The same things were measured in two ways. Each way mixes the same 3 hidden numbers, adds some noise and spreads widely along 3 directions of its own, which tell nothing about the thing.
(in the rows, 128 means zero)
Some things both ways: the first way, then the second way.
[112 164 103  94 144 158  96  97 161 113 177]
[124 126 138 121 133 122 110 152 190 151 216]

[121 141 123 120 129 129 104 126 125 147 134]
[ 98 124 127 104 136  93 124 140 159 133 161]

[121 177 137 110 138 123 144 122 125 152 158]
[102 130 148 119 133  99  99 158 137  91 173]

[156  97 129 142  96 112 106 113 114 148 138]
[133 114 150 124 132 116  97 143 145 176 177]

[112 222 143 125 191 177 147 127 167 168 129]
[ 74 119 112  92 148 112  79 174 123  46 170]

[143 139 111 123 140 164  94  77 160 104 180]
[120 116 136 155 138 108 141 163 176 128 198]

[164 125 125 171 164 153  93 103 115  92 129]
[139  97 126 145 152 125 106 173 134 151 188]

[111 167 144 127 136 123 139 144 151 167 104]
[ 94 144 126 104 157  52 131 138 135  89 126]

[161 146 152 139 119 135 150 114 126 192 141]
[102 123 134  91 136 113  82 145 139 122 166]

[155 124 130 143 125 126 114 109 104 142 147]
[128 119 139 121 140 113 102 150 148 153 179]

[156 142 141 133 122 146 129 110 170 178 132]
[102 126 124  85 139 112  97 138 162 143 171]

[141 190 136 159 199 180 119 120 143 137 116]
[107 110 101 101 165 128  79 177 128  98 180]

[124 132 123 125 119 104 109 122 110 116 147]
[116 100 154 113 110 145  88 148 160 174 194]

[117 142 106  92 115 147  93 101 156 146 172]
[100 127 127  99 123 108 132 131 206 158 192]

[161 139 162 170 142 123 150 127 145 135  98]
[122 112 143 120 143 112  82 160 108 125 159]

Other things, the second way, with their names:
q_920: [ 97  95 116 101 154 150  47 188  91  79 177]
q_946: [120  96  86 108 169 132 108 167 159 158 186]
q_864: [171  97 144 141 152 132  82 159 113 208 178]
q_840: [145 123 143  66 141 130  48 117 144 234 168]
q_645: [107 106 143 104 126 127  82 150 131 146 170]
q_277: [117 125 132 109 134 100 115 139 169 156 175]
q_707: [ 92 142 143  95 140  86  80 155 120  65 158]
q_546: [ 81 106 105  56 152 105  83 130 119 144 114]
q_199: [ 89 100 109  79 140 132  94 146 148 147 165]
q_288: [120 111 125  85 140 137  74 144 152 177 181]
q_756: [153 136 172 167 136  70 139 145 142 154 166]
q_343: [127 123 144 139 138 114 106 165 157 122 201]
q_270: [110 127 147 123 127  94 125 142 163 132 172]
q_934: [ 95 112 109  98 157 134  68 181 126  75 188]
q_465: [104 120 162  67 109 109  84 100 154 213 137]
q_238: [146 154 163 176 135  62 158 152 183 116 199]
q_562: [120 116 148  98 126 108  96 129 144 184 156]
q_779: [126 111 146 131 139 114  99 161 126 133 173]
q_921: [ 85 120 104  65 137 115 100 134 176 148 165]
q_224: [114 118 139 125 137 110 108 159 146 118 182]
q_697: [ 95 118 136 103 138 106  94 151 127 108 157]
q_279: [100 135 127  94 135  84 130 126 185 153 166]
q_606: [ 93  93 139 119 117 134 106 157 148 134 179]
q_589: [158 126 148 159 154 116  86 184 132 111 218]
q_671: [123 108 142 122 133 127  93 154 147 149 187]
q_564: [114 143 186 133 101  71 137 123 171 144 162]
q_888: [157 137 152 129 149  88 105 139 147 177 172]
q_318: [122  74 145 136 122 181  57 192 120 136 222]
q_307: [128 109 146 120 122 122 112 138 173 194 185]
q_989: [151 140 166 109 123  77 127  94 179 250 146]
q_821: [129 117 159 137 130 122  86 167 129 122 196]

Some of these things the first way, each followed by its name:
[150 162 134 119 150 148 128  89 140 118 180] -> q_343
[126 123 140  87  62  84 138 111 173 145 163] -> q_564
[165  98 152 170  96  96 128 142 110 179  87] -> q_840
[155 136 145 164 140 142 124 117 171 143 105] -> q_288
[158 116 162 165 109 100 143 128 158 133  94] -> q_562
[119 151  97 104 147 176  81  93 153 137 177] -> q_589
[146 200 137 143 190 189 136 107 140 171 146] -> q_934
[165 116 152 156 119 109 133 113 106 122 135] -> q_888
[124 127 116 127 124 132  89 126 130 145 124] -> q_779
[138 194 164 119 135 149 180 118 191 204 134] -> q_707
[175  45 148 152  37  66 111 120 129 150 105] -> q_989
[146 134 125 119 111 142 117  97 164 159 157] -> q_821
[123 150 112 137 168 158  88 112 132 102 136] -> q_318
[114 118 111 125 118 111  83 123 124 103 132] -> q_307
[121 128  95  63  95 144  84  70 156 139 221] -> q_238
